The rows of a group lie close to one hidden flat surface of 10 dimensions, which passes through zero. Surfaces can cross.
Known rows, each followed by its group:
[-31   5  -7  40  11  10 -23  12  29  15 -25  10  62  29  24] -> (1)
[-23 -41  26 -48  -7  26 -13 -23   3  -2  44 -14  22 -35   3] -> (3)
[-29 -27 -14  24 -16 -27  16  13 -21  -7 -18  13  13  10 -30] -> (4)
[ 15  50 -21  19 -37  60 -37  -5  21 -32 -20   5 -30  -3  -4] -> (1)
[  1 -26 -11 -13  -9  45 -17   4  44 -15  -5 -22  17 -31  27] -> (2)
[ 15 -36 -25  22  -8 -46  33  16 -36  10 -18   6  11  14  29] -> (2)
[-27  -8 -13  12 -37 -43  10 -25   2 -42   6  -8   5 -23  33] -> (0)
[ 20  -6  -6  27  26  18  19  48  24  47  -5  13 -17  24  36] -> (1)
[-29  10 -15 -36 -23   4 -15 -14 -30  -4  14  13   9 -23   9] -> (3)
[-11 -25  49 -52 -20   6   0 -28 -16 -11 -18  -2 -28   3  18] -> (0)
[ 33 -21  37  16  10 -41  14 -29 -27   2 -33  34 -29  34 -11] -> (3)
[ 27  34 -20   3  17  22  24  31  26  40 -45 -14 -34  -7  41] -> (0)
[  6  31 -17 -13  19   1   8   6  28  14  15 -36   8 -21  22] -> (4)
[-10  18 -17  -8  17  19  -2 -27 -53  11  26  26 -46 -17 -17] -> (2)
[ 42 -19 -21   9  -2  -1 -14  11 -38   4 -12  11  33  19  -3] -> (3)
[ 22   4  24   1   3  21 -12 -12  59  50  10 -15  -1   8 -28] -> (4)
[ -2  20  30 -30  27  -5  -9 -17  64   4  24 -26 -26   4 -29] -> (0)
[ 19 -10  27 -24 -35 -16  -1 -30   9  16  10  22 -47   4   2] -> (0)
[ 10  -9  25  -5  42  29  16  32   1  11 -10 -41  21   8  -3] -> (0)
[ 15   9  43   8  27  12 -26 -27  10   3  -8  42   4   4  17] -> (4)
[-11  35  -5 -18 -15 -26 -11 -29  26 -30   5 -26 -27  12  -5] -> (3)
[-32   7   6 -35 -36   0   3 -21  39  26 -15  -2 -33 -25 -15] -> (3)
[-27  27 -37  -6 -20  11  -5   2  -6  29 -14  35  -5 -26   0] -> (4)
[-33   8  56  29  43  -8  34   6  10   4  30  16 -38  -3  -1] -> (3)
[-22  -3  27 -16  10  15 -10 -13  52   5  31 -17 -19   1 -17] -> (0)
[-49 -41  65   5   7 -25  15 -33 -24   4  19  10  24  -4 -61] -> (1)
[ 20 -11 -27  -3  19 -12 -32   5  13 -25  32 -32  58  33  28] -> (1)
[  0 -26  -8 -42 -12  30  -5  -2 -40  37  18 -19  22  -5  24] -> (0)
[ 16   4 -20  -4   6  28   5  27  -5  34  55 -26  13 -10 -16] -> (2)
[-10  12 -10  24  19   4  25  34   6  -3  15 -12  25 -39   7] -> (3)
[ 30 -23   6  -6   6  45 -23  10  21  15  35 -25   6  24 -16] -> (3)
[ 11  -1   0   1   3  -3  25  23  11 -14  -6 -39  -8  -3  18] -> (4)
[ -3 -12  -3   8  22 -14 -12  -5  13 -13  58 -32  44   4 -29] -> (0)
[-14 -36 -22 -25 -34  20 -13   0  -9  -3  22  -3  21 -29  16] -> (2)
[ 58  38 -28  24  47 -52   9   4  20  20 -15  -5   7  18 -14] -> (0)
[ 29 -35   0  14 -10  26  -4  17 -10  56 -37  39  -3  27 -18] -> (3)
[-24 -33  41  16  17 -14  20   7  26  -4 -20  30 -40  28  32] -> (1)
[-76   3  12 -49 -15 -19   4 -36  26   2 -10  -2 -13 -34  25] -> (3)
[ -8  21 -23  22 -19  -1  23  26  27   2  22 -20  -1 -37  12] -> (0)
[-21 -34  48  -6 -27  27   5   1  38  32 -20  11 -24   9 -17] -> (4)
[-35  22  -7 -50   5 -23  -4 -58   4 -25  18 -29 -40 -21  26] -> (2)
[ 23  40 -20 -19  -6  19 -27 -17   2 -23  49 -26  -7 -15   1] -> (4)
[ -3 -18 -34 -47   8   3 -15 -17 -56  47   1  30  -7  20  27] -> (4)
[58 20 25 25 16 20 -8  6 22 39 -9 15 15  2 -7] -> (4)
[-12 -25  12  15  18 -37  -8 -10  -2  -8 -17  15  36  43  32] -> (1)
[-25  -8 -41  -1 -10 -11  16  12  10  26  -8 -17  -6   4 -18] -> (4)
[ 10  -4  -9  24   2  24  -1  22 -11  38 -11  18  23   4 -21] -> (1)
[ 16  14  -3 -26 -35   4  24  26 -13  -7   9 -43  15 -38   8] -> (4)
[ 14  52  -9  12   9  39 -14  29  14  15 -42  20  31 -25 -23] -> (2)
[ 31   6 -11   4 -16  -8  16  23  18  28 -40  -1 -20  21  42] -> (2)
[-21  -8   8   8  16  -6  42  53  -2  22  65  -5  -3 -22   4] -> (1)
[-39 -44  35  23  -9  -7  33  11  46  20  14  -7   3 -12   5] -> (0)
[ 48  11 -17 -21  17  16 -14  -7   0   8  30 -38   4   4  10] -> (2)
[ 12   0 -13  -1  37  12  -4   9  10   5  18 -35  61 -26 -13] -> (2)
[ -4 -54  19  13  36  -2  15 -11  12  14  17 -12 -20  21  11] -> (2)
[ -3  14 -46  15  -5  -7   2  40  30 -33 -23   8  -2  -4  53] -> (1)
[-20   1 -26  28   2  -7 -29  10   0  -9 -16   6  90  20  10] -> (1)
[ 34 -39   6   1  18 -27  13  -2 -16  -2 -32   7  -1  15 -18] -> (1)
[ 24 -41  11  44  40 -10  15  -3 -27 -14  17   6 -13  29 -10] -> (2)
[ 14 -25   9  22   2  30 -18  12  45  -6  -8 -13  -6  46 -15] -> (3)

New rows, each followed by its group:
[-25 -31  -3  -2  13 -15  -8 -20  13 -12  20 -15 -15  36 -20] -> (4)
[ 36  36 -27 -15 -40   6  -4  12  19  -2 -53   4 -32   0  52] -> (2)
[-29  12 -11  43   0  -6  36  56  -9 -12  33   3  27 -39 -28] -> (1)
[-51 -35  36  -4  11 -15  28   0 -17  61   2  24  25  -6 -20] -> (1)
[-54 -11  20  12  -7  47 -14  19  12   9   8  38 -18  13  -9] -> (3)
[ 59 -21 -24  19  -6  55  -4  40  -6   7 -13   2  16 -16  15] -> (3)
[-49   6  31 -25 -12  16 -16 -25  19   0  28   9 -43  11  -8] -> (3)
[  7  24   8 -28  -8 -13  18 -25 -20  20  -7  15 -45 -31  24] -> (3)
[-58 -32 -16 -15 -25  27 -21 -25 -22  -9 -13  12   6  -1  49] -> (0)
[ 12  22  -8 -17  16  -9 -21 -36   2  47 -14 -22  34  28  40] -> (1)
[ 10  23 -32  29  -3   8  -1  23   8 -21 -51  14 -17  11  33] -> (3)
[ 27  19  42   9   7  37  -4  21  -6  -6  22  13  28 -31  11] -> (4)
[-12  25 -18   6 -21 -24 -33 -28  -7  -9 -14  75 -24   8 -37] -> (0)
[-37 -29  10 -17 -17  21  15  -3  27  17   5 -31  -9 -18  50] -> (0)
[ 25  29 -11   7  47  36 -10   2  14  22 -42   8   4 -16  -1] -> (2)
[ 11 -54  57 -11   7  14  22 -18  35  21  12 -14 -15 -32 -10] -> (3)
[-29  -9   5  11  11 -27  -1   3 -16   1  17   5  41  19 -32] -> (3)
[-29  -6  14 -23  20 -18   2 -19  -4  24  -6  11  -5  14  24] -> (3)
[-14 -18 -17   2 -15 -30   5 -33  39  14  23 -15 -11  -2  41] -> (0)
[ 47  14  37  35  33 -18  -2   4   0   1 -34  16  -8  57 -22] -> (2)
[ 42  -7  -9 -11  -6  26 -32 -29   7  -5 -43  -7  -9  13 -29] -> (1)
[ 66   1 -33   1  21  -8   6   9 -26  42 -23 -12  25  12  -5] -> (1)
[-20  18   4 -23  -7  17 -42 -51  26   0   1  29 -40   5   7] -> (4)
[ -8 -42   0  13  -7  24   9  36  -1  37  54 -11  37   1 -22] -> (2)
[-14  11   3  20  36  -4  32  38 -16 -15 -89   1  16  -5  14] -> (0)
[-73 -13  -1 -25 -24  10 -53 -34  18   2  -1   4  75   5   4] -> (1)
[-39 -19  -1  66 -29  -5  12  20  14 -29  33  26  18 -18 -29] -> (0)
[-34  23 -26   4 -36 -13   3   0 -35 -51 -22  29  11 -49  11] -> (3)
[-10  30 -24  -2  19 -19  -8  12 -16  -1  20   3  53 -20 -55] -> (0)
[-14  11   0 -20   7  29  26  26  34  55  18  -4 -46 -17  36] -> (1)
[ 29   7 -11  25  -6  -1  22  42 -23 -50  44  -4 -16 -24 -34] -> (1)
[ 11  12  12  -3  34   6  20   2  24   9  19 -31 -19 -19  29] -> (3)
[ -7 -31  26 -27  21 -37   8 -25 -11  22   7  -4   4  19  21] -> (1)
[-33  27  12  28  41  19  -2  10  12 -18  17  -4  31 -32 -56] -> (2)
[ -3 -16  21  33   7 -12  51  25   4  -8 -35  12 -37 -35 -54] -> (1)
[-34 -20  -5  -2 -25  -3 -34 -35 -18 -46  46   9  24   3 -16] -> (0)
[ 27 -16  39  20  27 -29  13  14   9   5  39 -10  30  12 -63] -> (0)
[ -8  -5  -4 -40  25   9 -48 -44  -8 -26  31 -27  22  28  -7] -> (0)
[  4 -11  28   5 -23  54 -36 -21   1 -47   5  36 -62  12 -11] -> (2)
[  0  21  32  23  -2 -15  14  21  12  22  -9  15 -29  42 -17] -> (2)
[-34  21 -16  -6  -8 -45  15  21 -14  14  -4  -9  81 -30 -23] -> (2)
[-48  10  15  10  50  22  11  16  28 -15  13  -8 -12  -7  62] -> (3)
[-18  14 -38  22   2 -30  -4  -5 -18   0 -12  29  33 -12 -24] -> (4)
[-15 -53  41  -9  50  15 -16 -50  20  -7 -12   5 -25  13   5] -> (2)
[-25  20  -7  18  63 -10   7  22  13   5  24 -28  24  29  30] -> (3)
[  6   7 -20   1  51  19 -14 -32   5 -35 -30  -8   9 -44  12] -> (2)
[  2 -12   3  24  -3 -35  21   6 -12 -42  14 -19  54 -45 -31] -> (3)
[ 12 -14  -5 -22  24  18 -24 -36 -15 -21  15 -10  13 -14  -4] -> (2)
[  1 -37 -44  32  10 -21  43  33 -14  29  -6  -6  24 -18  30] -> (2)
[-10   3 -14   7 -59 -35  15  39   9 -18  17 -22  32  -2   8] -> (2)
[ 53  13 -38   4  26   5 -10   7 -36   0  33 -12  -2  24   8] -> (4)
[ 16 -42  22  36  -9  -4  34  19  -5 -27 -13   7  29 -67 -18] -> (3)
[-36  -7   8  26   2   6  10  22  12   7   2  18  18 -13 -32] -> (0)
[ -6  13  16  30   1 -42  29   0 -34 -18 -17  24 -15   2  15] -> (1)
[ 26 -56   9 -21  12  24 -18  13  23 -13  40 -14  -7  24 -20] -> (1)
[  6   3  -3  14  26 -40  17   0  37 -29 -34 -20 -13  14  48] -> (1)
[ 55  36 -12  35  21 -18  -5  -5 -39  -1  13 -24  41  24  -2] -> (1)
[ 15 -23 -28 -11 -17  24 -13   5  -2 -24  21 -20  32 -31  17] -> (2)
[-18  12 -21 -18   5  -1  -6  -4 -19  -8 -33  19  -7  -3  59] -> (3)
[  5   7 -19 -40  -9 -20   6 -13  -8  26 -18 -15   1 -10  28] -> (4)
[-23  10  27 -38  43 -30 -12 -45 -41  -2  42   3 -11  32  32] -> (3)
[-13  35  14 -72  -4   5   2   2 -13 -18   9 -48  15 -44 -12] -> (0)
[-21 -17  10 -17 -39  19 -10  -6 -13 -16 -24  59 -55   0   6] -> (1)
[ 58  -4  36  12  26  14 -27 -20 -28 -10   2  39  -7  32  16] -> (4)
[  9  26  -7  -3 -34  29 -13   3  -9 -14  33   3 -25 -15 -28] -> (3)
[-53  12  19  -4  40 -32  21 -23 -11  34  -6  15 -17   3 -24] -> (2)
[-42 -28 -46  14  41  -4  38  43   4  41 -17  -8 -14  15  28] -> (4)
[ -8  -6  14  11  -9 -26  10  -6 -41 -28  12  12  15 -13 -33] -> (1)
[ 32  -7  28  36  18 -11 -11 -18  24 -29 -15   4 -26  40 -12] -> (4)
[-17 -14  42 -13  26 -20  -4 -30  20  14 -32  19  21  -3  29] -> (4)
[ 31  12  12 -20  10 -24  -6 -45   1 -28  -3 -34 -24  12   7] -> (1)
[ 26  -2  -7 -11 -27  25 -45  -9  -5 -69  -7   1  48 -24  -8] -> (2)
[  8  -6  -6   2   5  33  10  19  21  -6  -3 -13  -2 -37  31] -> (3)
[ 62 -13  -5  14  -7  20 -16   1 -12 -26  -7   7 -21  24  16] -> (2)
[ 17  57 -12   4  19 -35  15   2 -36  33 -19  16 -14  14 -14] -> (2)
[  3 -21   5  21  21  -7  -4   4  12 -27 -38   3  44 -10   2] -> (2)
[  0 -35  -9  -7  25  14   0  17  17  32  -4 -20  48   2  19] -> (3)
[-70 -22  33   2  11  -6  17   3   6  14  12  21  19 -19 -12] -> (3)
[ 33   0 -14  31 -43 -39   9 -19   6   4  14  29 -35   0  16] -> (0)
[-11 -17   3  47  65   6   2  15  22   7   6  18  -1  31   0] -> (4)
[ -8 -12  36  12  18   5   5  23 -32 -47 -24   0  26   9 -30] -> (0)
